The rows are grouped in 4 different ways at once. Each group adds its own fixed numbers to the row, and there is some noise. The rows also spread widely along 15 directions, which tell nothing about the answers.
Known rows, each followed by its group in each grouping:
[19,16,-6,4,-1,4,12,10,7,-9,11,-16,-5,-18,2,-23,-25,-1,-3,-2,8,8,4,-24,-20,3,-1,-23,2,-6,-28,42]  Rin suna Rigun k713
[18,-7,-6,-16,8,14,-4,46,33,22,-2,26,4,39,21,-18,11,49,17,2,6,-1,0,7,-24,-14,15,41,19,-6,-1,14]  kol rig dosod k567
[59,-4,13,7,-10,20,25,-36,9,-9,-35,-1,19,22,-46,17,1,0,10,31,8,2,-41,15,29,-41,3,-17,0,11,43,-30]  Rin Siko dosod k387
[-7,18,4,-1,2,3,6,0,-8,-10,7,9,14,-26,-14,15,-12,-24,10,3,13,-9,15,-4,-17,-10,8,-15,-15,23,-5,4]  zubor mumo Kun k600
[18,0,5,-14,16,10,17,36,-10,-9,-15,18,-9,-15,33,-10,-25,22,-31,14,15,21,28,9,-24,9,-10,23,10,-9,11,-21]  rezu suna nubid k387
[-18,-26,4,10,-1,-11,-10,3,-2,15,13,19,2,-18,4,13,18,-11,-12,15,14,12,21,22,-17,25,-5,20,9,-9,1,-13]  duko rig Kun k567
[4,-30,17,-2,-31,20,-1,27,0,48,13,10,-18,1,8,-10,11,-4,26,-7,-37,15,-13,3,-5,-12,-19,-6,1,-11,25,-12]  Nozu mumo Rigun k713
[0,-72,-27,35,10,-33,-2,27,-22,17,39,-2,0,-30,18,-37,4,-32,6,-5,-14,7,-2,6,-27,51,-38,12,15,8,-5,-13]  rezu Siko segi k600
[42,26,-21,5,14,-56,18,8,39,-19,-19,54,22,19,-19,12,13,6,19,15,-23,-21,-10,0,4,-14,-11,2,39,-5,-27,14]  Nozu votib nubid k387
[3,-33,-5,8,-16,-1,-9,-1,3,20,15,0,8,9,-13,4,3,-17,25,-4,4,1,-21,29,-20,8,3,-10,4,11,16,-1]  kol votib segi k567
[11,-10,12,-5,-9,1,-17,-12,-2,14,-7,15,7,16,-6,16,19,14,6,-1,-7,1,3,30,8,-25,10,-3,-10,3,18,-10]  zubor mumo segi k567
[0,22,-5,-11,24,-8,17,35,-20,-6,5,23,12,6,32,-31,-17,5,3,10,-10,-4,8,-18,-12,5,-10,22,21,12,-4,-27]  duko rig Kun k713
[2,-7,9,20,3,5,-3,10,10,-29,11,-8,-6,-30,-11,3,0,-12,-7,-23,16,3,3,-6,-17,8,-21,-1,22,17,12,-15]  rezu suna segi k713
[8,16,17,4,9,-6,-10,-3,18,-38,11,-13,-7,-17,-6,2,9,23,-27,-13,-6,0,-4,1,42,-3,17,-8,-1,2,-3,-14]  zubor suna dosod k567
[3,23,9,-3,9,-55,-4,5,13,-13,2,46,17,7,-9,22,10,7,18,0,-33,-15,-6,3,40,-3,-2,-5,-15,-8,-6,-33]  zubor votib segi k713
[28,16,-7,-10,15,-14,10,15,-25,-16,3,-9,3,6,10,-33,-31,11,12,-13,-22,-10,-13,-8,12,-11,-1,-19,-17,23,1,-12]  rezu suna dosod k713
[11,17,14,-7,-7,4,17,-9,-14,0,-10,8,3,6,-9,3,-14,-10,-8,13,-3,2,-1,-3,-6,-8,-10,-9,10,-7,5,-5]  kol suna Kun k600
[-25,-4,-7,-4,-10,2,5,31,-19,8,34,-25,-23,-7,16,-24,-21,-29,-7,-20,-34,3,-14,2,2,34,17,-18,3,15,-2,-9]  zubor suna Rigun k387
[10,1,4,14,0,10,-12,-33,32,-8,26,-15,36,-9,-22,1,-3,30,18,20,34,8,-22,4,-1,-24,21,-17,7,-9,-6,10]  zubor Siko dosod k713
[14,-12,9,2,-5,-8,-9,6,-12,5,-9,-6,-17,5,3,-9,12,19,-7,-34,-13,-6,15,-8,9,-9,-11,9,-28,-11,-13,17]  rezu rig Kun k567
[-25,30,-12,3,21,-11,-13,21,-14,-2,9,28,-23,-1,20,4,46,-21,-28,-23,-14,-19,54,-11,-16,5,1,28,47,30,-23,10]  duko suna Kun k600
[-17,19,1,3,11,13,41,41,18,-48,-11,-8,-20,-29,-3,12,-15,-47,-48,-1,31,-10,14,-43,-1,35,8,35,10,19,-13,-11]  zubor rig dosod k600
[7,-17,-12,16,26,-23,-7,5,-1,16,22,32,20,-4,20,-19,27,16,22,22,-17,6,-1,-13,17,0,-16,27,14,7,12,-42]  rezu rig Rigun k600
[-31,-16,-9,28,-5,32,-18,21,19,14,26,9,-23,-26,-2,13,66,-38,5,-28,14,-13,26,-30,-17,-9,1,31,43,45,-1,15]  duko votib nubid k567
[-28,21,-11,-4,5,-40,-5,-2,29,-7,19,29,32,13,-8,27,-18,-5,3,25,20,0,0,31,-42,34,10,1,38,-23,-23,5]  kol suna segi k713
[-4,32,-16,4,26,-6,-27,-39,16,7,35,3,26,31,18,-17,38,48,-3,24,-7,0,-7,-7,30,-23,34,15,51,-2,-19,-4]  kol votib dosod k387
[15,-5,15,-3,12,-17,-4,29,10,-33,-6,9,-2,-23,-3,12,-13,22,0,-24,6,-6,14,5,8,2,5,7,-45,9,0,-16]  zubor mumo Rigun k567
[-9,-15,-22,10,14,6,-9,4,2,3,32,-12,31,1,1,-12,-19,-3,36,4,37,-4,-20,13,-39,6,15,5,9,31,1,1]  duko votib dosod k713
[1,0,16,-9,-6,17,-4,9,-7,16,-11,13,-4,7,9,15,3,19,9,-7,9,6,12,-4,1,-19,7,17,-19,-1,14,-16]  duko votib Rigun k387
[0,7,5,10,-17,-16,22,30,-2,-18,-6,-9,-21,-7,-25,5,0,-52,-6,-45,-22,-30,-3,-23,-5,11,-23,-12,5,17,-15,23]  zubor rig dosod k600
[22,10,0,4,16,-2,3,-25,-5,-26,-34,-5,-3,17,-17,21,17,2,-25,-8,22,-15,9,0,20,-13,16,19,-15,18,7,-7]  zubor rig Rigun k600
[50,-3,-28,3,22,-22,-11,1,18,6,0,40,30,2,-6,1,6,23,28,26,28,0,19,36,-55,-24,5,-5,22,15,-10,44]  rezu suna dosod k600
[23,-37,9,5,-4,8,3,29,3,10,8,-16,-24,-18,19,-25,6,18,-22,-11,1,11,6,-6,6,8,-6,13,-20,-18,-6,14]  zubor rig dosod k713
[18,5,-2,15,-16,-60,5,-16,16,-14,3,25,26,4,-44,22,-17,-26,15,5,-33,-8,-23,40,-14,13,-24,-43,25,-18,-12,8]  rezu mumo Kun k567
[-16,-27,-3,8,17,19,-10,3,-39,11,4,-6,-22,-11,21,0,37,-21,-18,-11,1,-1,31,-13,21,9,10,35,-24,44,25,-44]  Rin mumo Rigun k567
[43,-10,19,9,14,0,6,-11,6,-50,-34,-29,6,13,-21,4,-17,37,-10,-38,25,-17,-23,0,8,-16,-10,14,-28,8,12,-16]  kol mumo nubid k600
[11,-6,-6,10,2,12,9,-2,-3,12,-1,4,-14,-4,-1,-3,20,-19,-10,12,2,5,5,-20,8,0,4,10,4,10,3,3]  Rin suna Rigun k600
[-8,-3,0,14,-10,-21,-3,11,41,2,39,7,6,-10,-21,5,13,-6,21,0,-17,-6,-22,-5,10,9,7,-13,12,-10,-18,3]  kol Siko dosod k713
[-6,-2,-20,-16,5,-19,-17,30,8,27,19,18,6,22,11,-1,0,13,34,-12,-3,-14,4,19,-18,0,36,3,-29,8,-25,31]  zubor votib dosod k713

New rows. What belongs after each?
[11,1,12,12,-2,-5,-16,-18,34,-6,-1,6,12,-8,-17,21,13,37,-1,-13,42,-3,21,-1,-38,-17,-9,7,8,-29,-32,54]  kol suna nubid k600
[7,-6,0,4,11,-20,1,8,-3,-6,13,16,-1,-4,6,-7,21,0,-5,4,-25,-7,5,-10,31,0,-2,11,2,14,1,-28]  kol mumo dosod k567
[0,-13,-5,7,4,4,-8,0,-17,19,2,14,7,5,5,-4,25,-1,28,-6,2,-9,11,-10,2,-21,1,16,-13,28,14,-13]  duko rig Rigun k567
[15,-19,16,11,-30,5,-20,-24,12,11,-2,-2,14,5,-41,28,6,4,30,-18,25,-4,-11,39,-34,-28,-5,-29,-3,1,12,33]  duko suna dosod k567
[4,33,1,-17,7,-21,7,-33,-52,-13,-36,6,7,21,0,20,-16,-12,-29,-2,14,-16,34,12,-6,-8,6,-7,-25,6,-12,11]  zubor suna segi k600
[15,-3,27,-11,-2,10,6,8,-7,-24,-32,-30,-11,15,-6,1,-28,34,-18,-41,24,-9,0,-6,2,-7,1,17,-55,-18,-8,6]  zubor rig Kun k713
[0,-31,30,20,-18,0,-11,-10,-5,20,-9,35,24,-6,-17,24,22,2,19,0,13,5,18,14,-39,-21,-55,15,26,-14,24,-15]  duko mumo Kun k567
[-3,22,-5,-21,3,-22,26,65,10,3,-9,37,-13,16,14,-1,-17,-16,13,-7,-29,-13,-3,-11,-3,18,8,17,-10,6,-9,-10]  duko rig Rigun k600
[-8,41,-14,1,19,17,27,1,4,-47,-5,-26,-5,19,-8,-9,-13,-35,-41,6,4,-14,-28,-17,22,18,30,11,43,32,4,-31]  zubor rig Kun k713
[14,-13,13,1,-11,24,-1,2,3,13,-8,-2,-9,-4,-2,10,2,3,-8,2,14,13,-1,8,-4,-10,6,-2,-3,-5,16,3]  zubor votib Rigun k600
[11,-12,16,-6,-6,43,-20,-5,-37,24,-17,-16,-3,38,3,-8,8,23,24,-40,4,-9,-6,17,-20,-44,-1,3,-7,32,44,-11]  zubor suna Rigun k600
[4,-7,-33,15,28,8,-7,16,16,-9,22,-2,-4,-15,4,-9,23,-14,0,-1,28,-8,10,-1,-24,12,29,15,20,45,-12,18]  Rin suna nubid k713
[21,3,-15,7,9,-12,-4,-15,22,-19,21,-43,0,23,-7,-28,-2,24,-4,-18,-11,-16,-41,-11,31,-1,32,-3,-12,3,-31,26]  kol mumo dosod k600
[9,19,15,-2,-2,9,0,-17,17,-19,-23,-1,15,15,-17,19,2,23,-13,-4,35,-6,10,-4,-5,-27,6,13,3,-13,-10,22]  zubor rig dosod k567
[-6,8,23,-6,9,24,-4,-11,-7,15,11,15,10,-15,26,-3,2,37,-19,39,1,32,11,0,18,-10,2,14,11,-29,19,-49]  rezu Siko Kun k600
[16,-32,-14,10,-25,2,5,-9,-1,43,25,-1,-19,-20,-8,-10,32,-36,5,23,-20,10,-5,4,13,-3,9,-25,-7,2,-3,26]  Nozu rig dosod k713
[-5,-2,-22,22,13,-21,-5,-17,5,-13,36,-26,25,11,-6,-34,4,3,19,-10,-4,-18,-30,-25,13,6,3,2,13,15,-25,7]  kol rig dosod k567
[36,-8,-3,20,-9,2,8,-11,-4,0,-12,-18,-24,7,-14,-16,21,-15,-11,-22,-24,-3,-8,-25,19,-18,-20,-9,12,6,1,16]  rezu rig Rigun k713
[5,-8,16,3,-12,13,13,-6,13,3,6,-1,-2,-32,0,8,-5,1,-33,34,27,27,16,-6,-4,5,-1,2,7,-31,-6,10]  zubor suna dosod k387
[-18,-24,-7,3,-5,-2,27,43,-14,-3,-17,-14,-25,41,-2,-17,-18,-40,-8,-31,-14,-18,-27,-16,-14,42,-26,46,14,2,0,-27]  Nozu suna Kun k713
[9,7,-15,10,8,-4,25,-10,23,-28,-9,-16,0,31,-34,-1,7,-25,5,3,-8,-25,-57,-28,54,2,18,22,-3,23,3,-32]  Nozu suna dosod k600
[-11,31,6,4,7,-9,-24,-14,2,-11,14,-4,8,4,-2,1,7,28,11,-32,-3,-12,10,-4,-8,-19,2,-9,12,2,-18,17]  Nozu suna Rigun k600
[-15,14,12,-4,-12,12,15,11,0,-3,0,3,5,9,2,-6,-13,-6,-6,5,-4,3,-10,-10,-5,1,-15,10,33,-11,5,-17]  Nozu suna dosod k567
[-37,14,2,-7,-1,21,-22,8,28,10,18,-2,-5,10,9,18,17,21,5,-16,13,-2,4,-9,-3,-8,32,29,-5,-3,-12,1]  rezu mumo nubid k713
[37,-1,4,-4,-3,12,36,-6,-14,-26,-15,-27,20,-4,-16,-10,-66,-13,-6,20,38,7,-19,9,-34,2,-7,-23,-7,7,12,1]  kol mumo dosod k713
[20,-1,-12,7,7,8,3,7,14,-2,-2,-3,-5,5,0,-10,3,6,0,0,11,-1,-2,-7,-11,-8,10,7,13,9,-10,18]  duko Siko Rigun k600
[35,-15,-15,-11,-6,-8,-14,-10,-19,33,6,19,6,5,-12,3,6,-5,39,10,-6,-4,5,56,-20,-29,25,-41,-27,30,14,24]  Nozu suna dosod k713
[-24,-4,-12,2,11,-5,-9,7,5,8,28,5,17,8,0,4,-1,-3,26,3,5,-6,-17,9,-7,12,17,13,0,18,4,-22]  rezu suna dosod k600
[9,12,-20,10,-2,5,14,4,-1,-36,-14,-28,-67,-10,-27,26,27,-73,-59,-31,-20,-15,8,1,36,23,38,-6,6,58,9,-7]  rezu suna Rigun k387
[35,9,-15,-6,7,-45,15,30,-10,-9,-20,36,3,24,-8,-2,2,-18,15,-17,-35,-26,3,18,-8,-7,-8,-10,9,30,-1,3]  zubor rig segi k387
[-26,3,-9,13,-10,13,11,13,18,-10,29,-32,-22,-26,8,-15,-9,-27,-24,-9,-4,8,-18,-40,21,30,12,2,11,-8,-26,4]  rezu votib nubid k567
[1,42,24,-12,4,13,11,33,28,-36,-19,11,-4,14,-13,24,-13,6,4,-24,-9,-11,-13,-8,7,-10,7,8,9,17,21,-37]  Rin mumo Rigun k713
[4,30,3,-7,-26,-29,16,33,30,3,-5,23,-6,30,-17,9,-9,-14,2,-20,-35,-17,-1,5,-37,4,-17,-14,55,-28,-35,45]  kol Siko dosod k387
[-24,29,20,-7,-27,-8,24,15,29,-6,-9,7,17,15,-32,29,-33,-16,35,-15,5,-17,-33,-24,-6,5,-3,-4,-31,-21,-14,6]  Rin rig segi k600
[6,-22,6,-2,33,27,-1,18,-42,-1,17,-14,11,-39,47,-40,-18,35,9,-3,31,7,17,-33,6,-14,2,23,-54,27,10,-32]  zubor votib nubid k600
[5,12,6,17,-7,14,6,-6,33,-30,20,-24,5,-31,-26,1,-12,-10,4,-8,10,2,-28,-21,10,-6,5,-24,12,11,-2,-3]  rezu Siko segi k600
[20,-28,-13,1,-25,36,9,-14,-13,31,-11,-22,-25,36,-7,-22,20,-27,2,4,-19,0,-35,-1,25,-19,13,3,7,19,25,-3]  Nozu suna segi k567
[-1,42,21,-18,-6,-3,18,26,0,-21,-8,20,6,11,2,7,-26,-1,3,-11,-26,-8,-3,-3,-6,-10,-9,-8,24,10,12,-29]  kol mumo segi k387
[18,-36,8,17,-26,53,10,-26,-11,23,-14,-29,2,8,-29,-3,-7,-15,29,-7,33,6,-28,-20,-18,-30,-18,2,-18,15,35,1]  rezu suna Rigun k600
[5,2,12,-1,-26,33,-13,22,35,21,23,-3,-6,2,2,-12,9,21,14,-10,-15,13,-16,7,-14,-26,13,-18,36,-11,1,26]  zubor Siko segi k387
[-21,-7,11,-17,-29,26,6,44,-12,39,13,16,-27,-9,28,-12,1,-21,-6,3,-35,16,13,8,-12,8,-5,-4,24,-9,14,-15]  Nozu Siko segi k567
[44,-7,-1,3,26,6,8,8,4,-20,5,-2,0,-36,26,-31,-9,33,-24,26,21,21,11,-5,11,-6,8,3,-1,4,-1,-8]  duko Siko segi k600
[5,-18,14,14,8,5,-6,-4,-35,7,-19,12,6,18,2,-3,30,1,13,-24,-7,-13,10,-14,6,-18,-36,30,5,24,35,-45]  Rin rig Rigun k567
[-1,11,-1,-1,-3,0,14,9,0,-9,1,6,1,2,-8,-1,1,-17,7,-2,-8,-10,-10,-23,17,-7,5,3,-2,19,2,-16]  zubor suna segi k387
[13,-52,-16,19,-10,3,-6,-17,18,40,26,-8,-7,7,-11,-21,32,2,18,22,-7,10,-33,-6,27,2,10,14,-15,-18,-8,7]  Nozu suna Kun k713
[18,-7,15,1,-8,28,8,4,-8,7,-10,5,-26,-3,-3,12,27,-15,-21,4,-18,12,-3,3,36,-15,3,7,14,20,46,-50]  rezu votib dosod k387
[-7,-34,-2,8,-10,29,-6,26,-6,20,16,-33,-17,-10,27,-35,-4,14,-13,-21,34,10,18,-16,-43,10,-10,27,2,-14,-24,49]  duko rig dosod k567
[23,22,-8,-17,16,-2,1,-4,-26,-8,-17,4,-12,25,-3,15,14,-2,-12,-1,-18,-15,7,36,31,-17,48,-10,-20,47,24,-29]  Rin Siko dosod k387
[-2,31,9,-11,-8,-34,19,43,25,-12,15,25,-16,-18,6,-5,-13,-8,-10,-1,-41,-1,3,-16,12,19,-10,-14,16,-27,-32,5]  Nozu suna dosod k713
[-20,-3,2,4,-11,10,-6,19,9,22,21,16,0,-2,4,0,23,-9,15,0,-8,-3,6,-9,-5,-8,0,12,21,6,-2,-4]  duko Siko dosod k567
[5,44,23,-10,-15,-29,0,21,37,-7,11,26,8,-11,-4,8,-22,33,22,-8,-30,3,-1,-9,2,-16,-4,-34,-1,-43,-32,21]  duko Siko Rigun k713
[23,-6,18,-5,-9,17,3,6,-21,16,-19,18,-26,-4,11,16,23,-12,-41,8,-17,17,29,29,-4,-10,-13,0,31,2,34,-18]  rezu mumo dosod k600
[1,-4,-12,10,11,13,-1,-3,1,-13,11,-23,4,1,-3,-12,-10,0,5,-8,30,-6,-3,-18,-19,4,11,11,-2,22,-6,6]  kol suna Rigun k713
[-3,20,-6,-25,19,-6,7,2,-27,-4,12,4,-1,3,22,-5,-22,5,-16,26,0,5,7,17,18,12,40,-6,-26,16,7,-33]  kol suna dosod k713
